The first 5 rows are patterns. Each new row is the sum of 2 different patterns, raised or lowered, with some noise. Before adding, each is slid sideways (what falls off one end comes back at the other) and multiplied by a number that may be negative. Names go in the order of the patterns.
Some rows, each with the names of its patterns after it:
-0.742	1.519	0.165	1.011	-0.490	0.039	-0.383	-1.403	2.464	3.248	-0.907	-4.252	-1.159	0.825	-0.824	0.147	-0.502	1.293	0.433	-0.711	0.082	-1.148	0.429	2.700	-0.748	1.625	4.178	-0.210	-0.240	-0.579	-0.877	1.266	-1.387
dovi
0.989	-2.375	0.152	0.494	0.162	-1.382	3.142	0.084	-2.904	-0.367	-1.960	1.381	0.201	-0.181	2.937	-0.413	1.249	-0.316	3.857	-0.379	-3.422	-0.019	-2.288	-2.431	-1.534	-0.055	0.159	-1.753	1.816	-0.288	-2.859	-1.283	1.599
miko
-2.916	-3.729	0.569	1.052	4.252	0.205	1.102	2.263	0.882	2.129	-0.342	-0.619	1.436	0.398	-0.494	-4.149	0.392	0.143	-0.792	2.431	-0.318	1.051	0.084	0.382	0.723	-1.546	0.361	-0.232	0.277	-0.099	0.743	0.325	-0.188
vub
-0.119	-0.569	-2.071	-1.637	-1.167	2.450	-1.175	1.534	0.086	0.945	-0.406	-0.428	-0.647	-0.580	1.126	-2.009	1.317	1.804	-0.116	0.326	0.003	-4.252	-0.171	0.688	-1.401	-0.321	-2.257	1.026	0.545	0.309	-0.782	0.159	-1.355
Bakig
-2.752	-3.766	1.045	-1.102	-1.461	2.064	0.754	-0.406	0.607	2.041	0.149	-0.341	3.887	-0.151	0.791	-0.682	-0.436	3.000	-1.569	-0.566	-0.050	-0.743	4.252	-1.414	-0.801	-2.171	3.014	-1.294	1.150	-0.249	-3.792	1.335	0.057
lapu

New rows, each followed by the names of its patterns:
1.173	2.503	0.895	1.234	2.073	1.098	-0.119	0.283	-0.278	2.333	-1.141	0.107	-4.550	0.421	1.858	-1.501	2.169	0.935	2.744	-0.507	0.790	1.326	-2.471	-0.088	-0.161	-0.020	-1.194	0.603	0.438	-2.087	-2.727	-4.025	0.829
vub lapu
1.223	0.401	2.591	0.645	0.660	2.110	2.638	2.570	2.990	0.976	3.048	2.991	3.465	5.090	1.291	1.945	-0.946	2.442	2.451	-1.047	-0.556	1.309	5.583	3.634	0.678	2.649	2.615	5.898	1.189	1.955	3.509	0.414	3.411
dovi vub
3.338	-0.581	0.359	3.522	2.377	0.777	2.683	1.817	-0.566	0.226	-1.430	0.216	-0.386	-0.164	0.848	-3.466	1.465	0.464	1.486	0.675	-1.407	1.148	1.056	0.407	0.078	-3.315	1.153	2.762	1.708	-0.581	1.701	0.514	0.674
Bakig lapu
0.008	2.779	2.625	2.624	2.548	1.267	-0.695	2.090	1.556	-2.918	3.146	3.562	2.305	2.898	0.989	-0.333	2.355	1.289	0.748	0.947	0.534	2.737	2.673	3.320	-0.650	-0.500	1.557	5.170	2.447	-0.321	1.373	0.930	4.313
dovi Bakig
-3.380	-1.770	-1.680	-1.484	-3.373	-0.124	-0.545	-5.536	-1.247	1.681	-0.489	-3.038	-1.040	-4.478	-1.243	-1.910	0.339	-1.500	-5.792	-0.689	-2.476	0.225	-1.766	-1.277	0.252	-1.739	-0.633	-3.371	0.742	-2.603	-2.167	-2.336	-1.977
miko Bakig
-0.406	1.321	-0.216	-1.943	-1.087	-0.170	2.023	-0.511	-2.267	0.882	-0.058	0.059	-0.301	1.723	0.202	-1.874	-0.554	-1.416	-2.120	-0.895	1.031	-0.490	-0.451	2.828	-0.433	-1.889	-1.102	0.246	0.861	-2.181	-0.500	0.752	-0.003
dovi miko
2.231	-1.480	0.501	-1.779	0.972	0.910	-1.062	-0.401	-0.104	-0.863	-0.156	0.036	-1.354	-1.456	-3.220	-1.172	-0.562	1.866	3.273	0.757	0.441	1.327	0.104	1.138	0.464	-2.052	2.089	1.526	-0.523	-3.111	0.276	-3.148	-0.848
vub Bakig
3.145	0.769	3.194	-2.747	0.138	1.773	0.741	3.376	5.491	2.514	1.003	3.203	2.425	2.678	0.891	0.869	1.512	2.330	2.016	3.082	1.602	0.065	0.894	3.624	3.510	2.332	2.853	0.893	3.106	1.379	3.637	1.736	1.733
vub Bakig
-1.186	-0.679	2.868	1.165	4.242	3.545	1.501	2.133	1.222	1.766	1.571	-0.051	1.392	2.148	0.892	-0.626	0.954	1.185	0.368	1.545	2.313	3.466	0.522	-1.178	0.758	0.677	0.802	1.034	0.849	1.744	1.713	0.847	1.044
dovi vub
0.204	0.603	1.495	-1.227	1.326	-0.541	2.257	-3.298	-2.928	-0.424	-2.775	-0.948	-1.863	0.082	-0.408	-1.620	1.348	-1.665	-2.482	-1.656	0.890	0.170	-1.863	-0.208	-0.254	-2.147	-3.810	2.250	0.154	-0.207	-0.682	-1.414	1.889
miko vub
-4.016	-0.272	-1.923	-1.635	-0.602	-2.432	-1.598	-3.397	1.976	-0.270	-5.078	-4.982	-4.522	-3.311	-3.703	-2.096	-2.418	-2.524	-0.772	-2.832	-4.117	-3.909	-0.877	0.259	-4.262	-1.018	0.829	-2.252	-3.307	-0.462	-2.730	-3.255	-3.363
dovi miko
-7.100	-4.021	-0.866	-4.625	-1.426	-1.757	-1.280	-1.851	-3.107	-5.286	-3.748	-1.595	-0.716	-3.386	-2.408	2.363	-2.279	-2.447	-3.608	-3.233	-2.146	-3.904	-3.589	-2.359	-3.410	-2.239	-1.272	-3.234	-1.790	-3.825	0.710	0.467	-3.670
dovi Bakig
-1.865	-0.634	-3.989	0.374	-1.110	0.053	-1.192	0.587	-1.121	-3.743	1.420	-3.757	-1.699	-1.050	0.679	-1.806	-0.414	-0.336	-3.761	-0.181	-2.649	-3.559	-2.587	-2.019	-1.456	0.257	-1.382	-2.676	0.015	-1.138	-1.160	-1.752	-1.849
Bakig lapu
-2.428	-2.736	0.550	1.537	-0.740	1.007	-0.085	1.011	-2.318	-0.596	-1.371	-0.840	0.449	-1.712	1.062	0.969	-3.190	-3.508	-0.038	-3.695	3.046	0.294	-0.915	1.169	-1.908	2.351	-0.270	-0.803	0.062	-0.011	-2.274	-4.312	-0.704
vub Bakig
-0.466	-2.079	-1.657	-1.977	-1.261	-0.539	-3.018	-0.531	-0.799	-1.344	-0.105	-1.803	-3.463	0.221	-1.123	-2.386	-1.859	-3.261	-0.194	-1.676	-1.571	-1.269	-1.280	-1.888	-1.683	-1.790	-2.921	-2.998	-1.113	1.477	-2.498	-2.288	-1.937
dovi Bakig
-1.328	-3.919	-0.942	1.956	-0.748	0.058	0.006	1.229	1.785	0.600	2.061	0.315	-3.006	0.296	-1.487	-3.034	-2.129	-0.719	2.941	-1.744	3.069	0.387	-0.332	-0.746	1.067	0.428	-1.594	1.694	-1.176	1.857	1.326	2.289	0.786
miko Bakig
-0.605	-2.227	-3.844	0.549	-1.401	-2.514	0.492	-0.234	0.861	-0.392	2.264	-0.032	0.094	2.564	-0.595	0.089	-1.094	0.066	1.017	-0.709	0.327	-0.291	-0.569	3.056	-3.635	-0.914	-1.530	1.318	-1.345	-0.559	0.207	-2.855	0.946
Bakig lapu
0.798	2.875	0.997	3.019	4.982	1.611	4.993	6.495	2.566	2.235	2.136	1.476	3.694	1.362	3.369	5.911	2.508	3.123	0.134	2.554	1.796	0.198	4.588	4.715	1.863	-1.176	0.901	3.196	2.053	4.748	1.937	3.830	3.396
dovi vub
0.267	-0.845	-2.940	-3.302	-4.910	-3.977	-2.576	-3.458	-1.398	-3.503	-2.766	-2.707	1.023	-3.778	-5.756	-2.336	-2.121	-4.953	-4.031	-2.261	-3.903	-3.953	-1.576	-2.949	-5.343	-4.153	-0.360	-1.964	-4.487	-2.647	-2.132	-2.953	-3.974
miko vub
2.083	1.802	1.792	4.730	3.225	0.736	2.687	3.486	3.977	2.193	1.427	2.013	2.499	1.064	4.950	4.633	1.996	0.758	2.609	3.641	-0.159	3.181	0.717	3.094	1.862	1.985	2.645	1.857	2.965	3.298	3.144	2.380	3.828
dovi Bakig
1.264	-2.420	1.183	-0.517	0.638	-1.466	0.922	4.046	0.732	2.946	2.451	2.082	1.080	2.683	4.919	-1.109	0.414	0.541	1.826	-1.241	-1.442	2.348	-0.733	0.668	1.149	1.090	-2.154	1.134	6.211	0.948	2.493	0.173	-0.918
miko vub
4.560	1.771	-0.139	0.396	0.393	-0.158	0.845	1.671	2.472	0.794	2.937	-0.927	-3.466	1.274	3.710	6.059	0.193	2.762	4.000	2.630	2.556	3.710	1.279	0.941	1.764	-0.049	-0.812	2.187	1.689	3.178	3.539	2.384	2.400
miko vub
1.428	-0.491	2.337	-0.108	0.526	0.056	-1.180	1.599	-0.945	-0.157	-0.151	0.025	2.120	-0.873	-2.151	-3.293	1.737	-0.084	2.971	-0.085	-1.235	1.905	0.482	-0.182	-2.050	0.100	0.260	-0.586	0.678	-2.127	-0.019	0.384	0.408
vub lapu
-1.214	0.518	1.832	-4.339	0.749	1.934	1.490	2.371	-2.519	1.720	1.280	-1.123	1.531	-3.440	2.046	-1.093	2.661	0.453	1.804	1.208	2.420	4.621	-0.328	0.558	3.917	2.484	0.046	3.308	2.623	-1.900	-0.554	2.484	0.015
miko lapu
-4.781	0.701	0.440	-0.254	2.791	-1.291	2.655	-1.091	-1.233	0.794	-1.741	0.349	3.377	0.401	-0.675	1.880	0.553	1.687	-3.721	-4.036	0.209	1.620	3.803	1.321	1.033	2.630	2.555	3.338	0.647	-2.733	2.342	-0.971	-0.616
vub Bakig
3.131	1.725	5.191	4.689	7.972	6.840	5.017	7.422	8.269	6.105	4.343	3.976	5.197	5.932	3.467	1.445	6.111	4.965	4.909	6.050	4.483	5.178	3.885	6.714	7.612	3.043	1.975	3.795	5.554	4.078	5.467	4.632	5.487
dovi vub
-3.040	-1.970	-0.663	1.966	1.644	-2.672	1.394	1.150	-0.749	-1.055	2.033	0.599	-2.119	0.206	-0.263	-0.482	-2.030	0.771	5.751	0.710	0.603	0.618	3.245	0.323	-3.496	-0.113	-1.100	-1.750	-0.113	-0.153	-1.662	-0.666	0.451
dovi miko
-1.130	-1.404	-1.124	-2.574	-1.426	2.412	-1.916	-2.042	-0.786	-2.716	-0.169	-3.041	-0.378	-0.721	-3.432	-0.915	-3.382	-3.060	-2.916	-3.002	0.312	-0.067	-1.615	-5.489	-4.237	-1.726	-1.667	-1.171	-3.384	-0.731	-1.234	-2.299	-2.422
dovi miko
0.286	-0.481	-1.422	-1.844	1.110	-1.561	-1.343	0.944	-1.047	1.231	-1.789	-0.417	2.940	-1.900	-1.654	-1.194	-1.025	2.175	-2.397	-0.554	-2.632	1.042	-2.787	1.089	-1.412	-5.011	0.092	-0.455	-5.149	-4.698	1.198	-1.980	-1.641
miko lapu
4.648	0.681	1.082	0.940	3.233	1.864	0.558	2.808	4.560	-1.425	2.382	5.817	6.230	4.311	1.323	3.151	1.009	0.227	2.306	1.475	2.739	-1.564	4.264	5.710	2.945	4.611	5.122	3.624	2.525	2.671	6.715	3.849	2.552
miko vub
1.042	-1.069	-1.198	-0.773	-2.284	1.536	-1.250	1.020	-2.168	0.705	1.736	-0.223	0.940	0.971	1.481	-1.023	0.570	1.943	-1.022	0.383	1.565	-1.512	-0.933	-0.174	0.556	-0.234	-1.477	0.489	1.105	-1.524	-0.412	1.696	-0.555
miko Bakig
